The first 6 rows are patterns. Each new row is the sum of 2 different patterns, raised or lowered, with some noise. Before adding, each is slid sideways (what falls off one end comes back at the other) and multiplied by a number that may be negative. Names go in the order of the patterns.
In the rows, 128 means zero.
Some rows, each with the names of its patterns after it:
[123 154 105  97 131  96 106 157 149 121 155 160 117  97 100 108 118 129
 144 159 149 134 155 126 116 134 131 135 159 131 139  93 121] | z717
[120 130 128 101 103  93 101 141 142 122  97 122 110 143 157 145 116 119
 104 107 140 101 150 111 144 152 104 160 116 116 135 121 156] | z789
[122 110 131 133 133 107 137 145 153 135  95 156 139 112 124 145 132 136
 113 151 152 127 159  95 143 102  95 150 113  94 123 113 123] | z292
[ 99 122 105 104 121 138 102 114 134 117 117 101 133 108 128  93  98 133
 135 151 152 150 139 119 148 138 134 148 129 139 130 143 140] | z9
[161 153  99 155 159 138  97 122 125 138 161 110 139  99 161 144 139 110
  97 130 162 140  93 159 138 141 125 105 134 152 127 156 123] | z57
[121 162 136 152 107 131  94 124 115  94 126  99 137 120  96  96 115 104
 160 109 147 162 148 118 105 122 124 145 101 157 112 108 155] | z680

New rows. What belongs after each?
[111 127  96 109 120 135  89 115  99 123 141  81 158  97  93 136 104 156
 116 131 102  97  77  87  86 103 122  90 100 105  82 106 125] | z789 z680
[153 143 152 140 116 132 115 126 124 115 157  97 133 115  97 146  99 138
 126 114 161 119 157 152 137 141 171 165 144 132 133 159 146] | z789 z9
[130 119 120 141 134 102 143  73 146  71  68  84 129 151 115  96  87 157
  62 119 121  86 129  74  89  85 113 110 121  97 140 127  93] | z57 z680
[121 150 124 188 150 173 138 148 103 152 137 106 145 123 166 128 126 111
 153 139 161 117 137 150 138 122 125 118 127 149 101 164 117] | z9 z680
[120 112 133 115 107 117 102 121 132 109 123  81 104 100 128  96  68 101
  70  76 120 124  85 115 130  90  76  71  93  86 105  95 107] | z717 z9
[ 87 155 141 124  94 120 166  85 155 151  62 102  88  80  63 142 140 168
 136 135 142 100 112  87 116 115 144 136 130  83 125  67  81] | z717 z680
[201 167 101 111 130 144 188  96 179  95 149 180 143 154 117 164 150 150
  72 162 135 120 133  90 152 153 109 135 121 146 193  92 181] | z57 z680
[144 135 138 140 158 143 111 178 149 129 105 142 132 159 103 132 156 109
 142 127 160 108 128 176 114  83 108 105 121 128 128 159 151] | z717 z292
[ 71  87  94 151 111 148 101  92 120 121 137 123 131 121 158  99 141  73
 103 114  55 101 125 119 119  86 100 128  87 142 144 117 136] | z789 z680
[140  90 142 123 108 135 121 135 116 108 121 119 126 104 111 127  90  88
  77  92 139 105 101 104 113  92 121 125 132  92  94  98  80] | z789 z292
[122 148 200 132 195 147 181 114  98 164 130 133 119 160 128 125 156 146
 183 161 150 138 168 143 150 106 145 158 107 153 158 124 127] | z292 z680
[100  99  94 126 126 131 140 104 143  93 130 123 103 155 106 135 126 130
 137  90 134 125 135 143 155 153 165 128 104 123 136 113 125] | z789 z9
[ 99 137 128 131 141 126 152 141 111 119 118 144 121 137 110  73  96 104
 101 127 137  86 122 105 118  94  76 133  75 121  94  87 124] | z789 z9
[165 154 194 196 153 150 156 156 182 133 174 142 155 168 137 163 157 197
 121 151 143 154 134 129 148 145 148 132 133 108 169 126 197] | z292 z680
[116  79 126 121 121  83 107  85 124 153 113 124  52 166 134 103  88  97
 111 145 105 100 158 117 149  74 101  88 101 127 118  73 133] | z292 z57
[158 163 137 148 157 127 130 130 136 131 167 139 109  84  96  97 141 111
  71 113 101  91 142 118 124 133 154  82  68 104 111 134 145] | z717 z9
[181 149 119 111 143 128 132 100  94 137 119  93 162 128 144 167 167 105
  76 101 130 127 104 163 167 157 129 138 129 133 133 148 132] | z717 z57
[179 176 172 166 143 149 173 171 163 171 144 148 150 171 162 169 196 162
 197 166 179 150 170 189 141 178 179 178 167 162 170 187 186] | z789 z9
[173 207 169 148 137 156 140 180 133 141 133 161 175 158 119 108 146 166
 188 112 193 189 181 146 120 157 172 167 158 172 171 162 150] | z57 z680
[119 189 148 130 177 148 193 150 178 133 174 145 140 134 105 130 110 145
 148 108 118 135 115 172 124 162 161 154 162 135 159 161 167] | z9 z680
[157 179 130 184 145 141 138 110 134 136 149 129 148 146 150 161 105 118
  87 156 126 143 124  97 128 158 117  95 152 171 152 134  91] | z717 z57
[133 107 121  77 132 123 110 153 114 152 121  78 112 107 118 114 117  95
  81  84 125 122 135 117 105 144 105 130  76 108 138  73 120] | z789 z292
[147  84 136 169 123 141  83 125 102 169 158 183 135 146 156 124 177 109
 164 159 181 170 145 133 149 111 113 112 169 156 146 145 101] | z789 z680
[132 100 104 110  88 143 115 132  97  81 112 118 125 124  60 107 153  75
 108  83 119 132 106 107 129 108 132  73  79 144 106  86 113] | z789 z57
[127 127 126 148  77 126 114  87  97 107 144 111 126  79 119 105 141 158
 123 146 107 108 120 148 127 164 128 142 149 136 155  90 124] | z9 z680
[185 127 190 141 192 198 131 178 129 130 148 142 186 136 151 151 117 133
 118 126 157 161 171 133 166 154 174 175 187 153 143 139 144] | z789 z9
[116  78 133 117  76 100 119 141 138 124 136 130 119  86 120 135 129 133
 103 148 133 105  99 137 121 157 116 150 130 139 174  93 161] | z717 z292
[ 69 135 119 117  95  98  87 120 126  83 108  86 135 101 116  85 101 118
 114  98  61  98  88  95 100  70  91 108  80 111  86 114 101] | z9 z57
[128 120 126 134 141 161 122 146 112 141 131 135 128 112 124 102 125 159
 154 118 168 171 122 124  88 123 109 114 160 149 130 134 145] | z717 z292
[166 104  78 132 143 154 140 101  79 145 107 202  93 145 166 178 164 119
 105 126 193  87 159 114 126 190 129 153 151 137 127 115  85] | z57 z680
[120 142 144 120 116  98 121 100 126  81 117 121 134 132 117  86 121 166
 109 107 108 112 129 125  90 137  91 136 112  91 163  96  93] | z789 z57
[107 154 130 139 110 110  96  94 127 160 159 115 151 153 131 112 112 129
 146 149 148 130 121 138  96 164 128 107 103  95 104 155 164] | z717 z57
[126 110 151 126 118 147 124 151 159 146  95 160 166 151 153 166  99 141
 161  94  88 120 135 135 137 145 108 102  91  87 122  91 126] | z717 z9
[ 91 110 127 153 165 127  82 123 161  95 126 108 130 145 126 107 101  89
 107  72  91 154  78  80 115 141 118 104 115  74 137  87 124] | z9 z57
[ 83  73 109  97 120 117  56 108  51  87  69  76  88  52 105  88  76  75
  70  82  88  63  87 115 126 132  97  95 105 109 112 113  84] | z789 z9
[162 192 170 166 139 157 164 184 140 166 179 159 171 203 183 184 208 198
 168 153 165 150 177 171 212 223 187 173 178 151 144 169 181] | z717 z9
[130  93 122  92  93 113 114 115 105  47  87  65  78  50  88 121  97  80
  70 108  72  88  90  63  73  79  69  84 132  69 132 116 105] | z292 z680
[171 158 173 156 106 174 108 121 136 110 147 118 147 147 125 125 124 137
 195 155 177 160 192 152 118 144 162 171 132 166 155 154 179] | z292 z680
[176 181 134 164 160 168 226 148 220 207 194 176 155 193 174 199 156 192
 149 144 192 181 221 186 185 157 175 159 195 179 142 174 141] | z789 z680
[133 136 148 154 148 141 142 120 147 142 149 144 131 107 154 170 124 155
 160 115 120 129 125 107 150 143 144 159 155 152 143 130 133] | z717 z9
[ 97 127 142 111 155 124  77 100 104 113  81 144 164 127 144 146 120 113
  92 103 124  93 116 124 127 108 102  75 112 127 130 118 132] | z717 z292
[117 128 133 111 113 133 129 125 140 103 136 141 106 137  92 115 124 127
 126  94 111 115 117 108 132 112  99 130 147 149 151 159 118] | z9 z680
[112 129 150 101  97 131 152 165 139 154 122 127 117  99 148 101 127 145
 121 147 120 104 130 107 151 119 124 113 162 160 112 160 145] | z717 z789
[ 79 110 153 144 137 130 139 130 128 122 152 116 129 142 128 148 144 151
  84 119  79  99 110 111  97  92 134 109  90  77 119  87 146] | z9 z680
[ 99  91  88  93  75 109 148  93  62  81  64  76 139  92 117 109 110 110
  65 101  86 109  81 116  97 113  91  93  95  64 109  95  79] | z717 z680
[153 145 162 137 133 148 124 146 133 172 142 146 102 138 125 133 167 137
 145 136 107 108 146 112 183 123 170 187 144 162 124 134 149] | z789 z680
[ 80 104 131  87  55  66 116  88  68  76 106 113  77  72  88  80  82  51
  74  95  94  58 102 137  84 106 106  70 118  90 120  78  79] | z292 z57
[112 173 101 172 154 123  96  71 112 182 164  98 139 141 133 149 142 160
 148 127 142 113 181 137 128 148 183 171  84 161 122 136 176] | z789 z57
[159 130 152 136 127 172 125 130 147 142 144 126 117 114 164 115 152 124
 123 126 134 170 126 120 109 145 123 142 153 164 177 148 120] | z9 z57
[175 140 109 151 103 125 154 174 138 186 174 145 144 128 149 134 152 178
 189 169 166 149 155 128 132 137 157 181 154 158 112 157 124] | z717 z680
[146 175 148 179 176 186 173 171 136 176 145 122 139 197 189 189 188 153
 182 162 192 179 149 179 155 154 161 183 191 218 165 171 178] | z9 z680
[147 107 173  80 128 136 123 160 100  94 100 174 101 146 122 142 174 125
 131 121 111 156 128 116 171  83 118 106 130 118 138 137 103] | z57 z680
[ 60 100 139 107  83 100 116  69  88 127 142  84 110 138  75 117  74 118
 133  91 138 167 135 129 139 113 117 114 108 112 156 105 104] | z717 z292
[161 145 133 150 142 135 162 117 164 167 140 135 140 163 161 170 119 198
 166 143 168 169 172 152 142 191 194 158 196 101 176 112 100] | z292 z680
[114 135 108 161  95 143 115 104 167 115 157 134 132  92 109  80 129 123
  92 107  95 123 128 113 107 106  99 140  95 150 140 155 107] | z789 z680
[130 104 204 150 170 201 153 158 162 136 150 149 157 179 170 159 149 190
 140 124 129 147 188 144 141 173 129 125 140 162 147 107 126] | z717 z292
[ 89  80  55 114  65  57 113  67  71  86 104 102 103  96  60 114 100 132
  78  61 106 113 107  93  85  90 125  66 104 103  97 134  70] | z292 z57
[142 114 161 128 116  99 105 138 153  87  78 125  85 141 145 172 160 180
 157 106 101 106 132 105 161 137 149 178 135 193 142 144 122] | z717 z680
[107  88  55  82 157 128 104 122 106 113  73 110  63  85  98 133 159 123
  83 118 134  74 104  98 117 150 105  94  80  78 108 101  67] | z717 z57
[ 96  84  85 122 107 124  98 128 126 103 139 111  99 117 139 149 135 145
 126  92 123 104  95 140 143 140  93 132 107 162 170 130 107] | z789 z9
[119 107 134 119 113 156  98 170  68 123  95 112 170  86 100 119 143  99
  83 114 120 137 138 120 154 120 111  76 102 175 101 109  92] | z789 z57
[119 187 124 158 146 112 165 116 177 114 131 157 180 198 165 110 124 179
 141 140 147 137 143 127 135 153 139 165 109 145 153 137 108] | z789 z57
[ 99 101 109  92 121  90  74  66  87  99 146  93 112 140 120 112 109 117
 102 122  76 126 107  81 146  98 152 137 120 116 108  80 113] | z789 z680
[183 229 141 146 163 213 224 204 173 163 243 136 191 160 167 227 152 173
 196 152 197 130 171 212 161 183 197 247 217 178 164 160 230] | z789 z57
[171 131 163 154 131 171 102 150 153 156 140 107 154 127 132 185 176 169
 183 156 129 133 150 139 153 135 135 154 168 155 179 160 128] | z717 z789
[106 122 138 136  94 144 130  98 131  96 147 160 119  93 141  98 105 107
  86 136  74 111 116  65 125  99 124 181  85 153 185 145 128] | z292 z680
[110 163  76 145  85  73 155  82 101 124 102 120  90 109 119 121 142 121
 153 154 127 112  96 166 130 120 104 110 105 135 112 156 154] | z789 z292
[124 105 112 111 154 144 109  78 139 115 149 111 163 166 158 112 128 144
 128 172  80 171  96  87 174 114 140 135 142 108 130  88 130] | z292 z680
[122 133  76 100  89 118 137 105  74  78 120 126 120 123 102 114 126 115
 101  84  82 143 108 120  93  96 145  62 110  97 113 151 125] | z789 z57
[144  95 107 140 156 146 145 161 131 153 148 164 165 146 149 171 144 162
 154 114 145 113 113 129 163 107 112 130 124 150  94 135 131] | z292 z9
[152 128 157 177 169 196 179 154 187 148 183 127 134 169 116 167 178 134
 156 138 162 151 144 191 170 193 164 130 150 169 204 181 193] | z789 z9
[141 132 157 133 139 124  96 103 125 145 128 121  89 137 134 108  98 118
 145  80 128 124 132 105  79 128  92 150 127 162 176 121 124] | z789 z292
[189 133 182 127 156 152 157 156 129 169 168 159 164 153 152 167 193 167
 142 174 148 187 190 189 164 131 137 123 151 134 189 125 165] | z789 z9
[135 108  60 106  89  76  56  48 112  96  52  66  78  60  86  46  68 119
  71  43  90 129 115  99  51  85 115  67 111  77  79  88  90] | z292 z57
[165 141 213 184 152 121 149 154 128 168 176 106 123 150 108 122 149 176
 158 156 185 156 158 147 139 138 150 164 154 154 158 169 119] | z717 z9
[100 112 118  86 125 116 115 117  74 130 130  80 109 121 133  91 110 105
 105  72  64  92  95 153  92 110 135  77 136 163 130 116 110] | z789 z292
[146 119  95 129 116 129 120 112 153 142 153 131 145 141 171 148 104 162
 147 137 128 159 138 160 141 149 148 120 144  93 138 119  99] | z292 z9
[156 143 140 179 129 154 116 144 136 107 159 126  91 116  99 114 142 133
 136 120 137 109 155 173 171 134 106 146 133 136 117 167 129] | z789 z292
[102 119 128 132 150 140 113 151 108  84 123 136 130 128 130 125 133 111
 130 159 120 118  87  91  80 115 103 149 106 118 137 101 137] | z9 z680
[119 115 114 172 106 125 138 117  99 156 128 122 147 137 120  85 114 108
 102 111 138 142 169 125 168 151 133 130 118 133 157 145 124] | z717 z680
[ 54  71 104  90  54 124 117 133 108  76 120 115  83 125  91 132 142  69
 129  96  96  60 109  73  80 128  49  86  88 141 105 123 103] | z717 z57
[ 85  99  69  87 127 152 100 151 164 120  82  78  95 107 127 113 161 124
 107 156 109 127 128 134 108 143  97 122  78  90 111 119 101] | z717 z680
[160 129  78  92 138 108 115 148 139 164 123 143 111  93 115  81 127 109
 120 138  96 127 116  96 140 133 176 147 118  90 145 173 125] | z717 z789
[106  90  81  91 101 121 122  95 119  78 160 129  97  86  91 171  74 102
  99  88 110  72  63 124  98 111  50  80 122  99 107 119 130] | z789 z57
[146  98 141 113 133 109  91 115  87 144 107 112  88 124 117 144 128 141
 155 153 114 122 117 126 146  87 143  93  95 161 130 158 118] | z789 z680
[129 118 129  92 150  92  89 139  79  86 107 142 126 121  80 149 160 128
 133 153 115 128 138  66 120 146 137 145 161 137 129  92 119] | z717 z292
[112  92 124 108  81 116  91  84  93 116 128 157  95 100 103  75 105  77
 112 107 117 104  99  64 104  76  48  68 134 125 124 123  87] | z9 z680
[ 93 107  88 144 131 117 107 129 158 125 120 146 110 100 101  86  83 125
 157 123 133 101 130 109  93  85  89  89 132 126  86 128 112] | z717 z57
[112 112 134 176 134  94 165 127 171 127 138 167 143 147 184 138 176 163
 118 173 163 143 111 147 130 135 150 119 169  95 158 161 148] | z292 z57
[ 96 121 108  91 101 120 136  96 106 109 118  98 135 115 131  85 114 138
  94 157 120 117 129 105 111 121 130 146 137 135 134 114 106] | z717 z292
[150 119 110 137  90 116 133 145 165 158 162 150 107  98 121 149 118 144
 122 100 113 133 118 144 138 137 152 113 125 129 125 146 119] | z717 z789
[141 109  99 132 130 149 142 121 154 140 134 119 147 157 178 145 109 141
 144 118 145 140 122 144 102 146 175 148 162 119 168 105  87] | z717 z292
[110 101 104 119 109 108 120  98 116  98  81  83  96  76  93  89  91 108
  74  81 119 119  97  88  89  97  69  89  85  87 116  97 134] | z789 z292
[122 154 127 136 120 143 154  88 129 148 111 127 112 142 156 135 124 155
 106 159 139 138 125 100 125 148 148  95 135 116 131 144  91] | z292 z57
[146 174 152 191 129 150 147 177 187 127 122 128 160 125 152 124 143 174
 139 127 130 137 140 130 105 151 138 135 164 195 174 165 139] | z9 z57
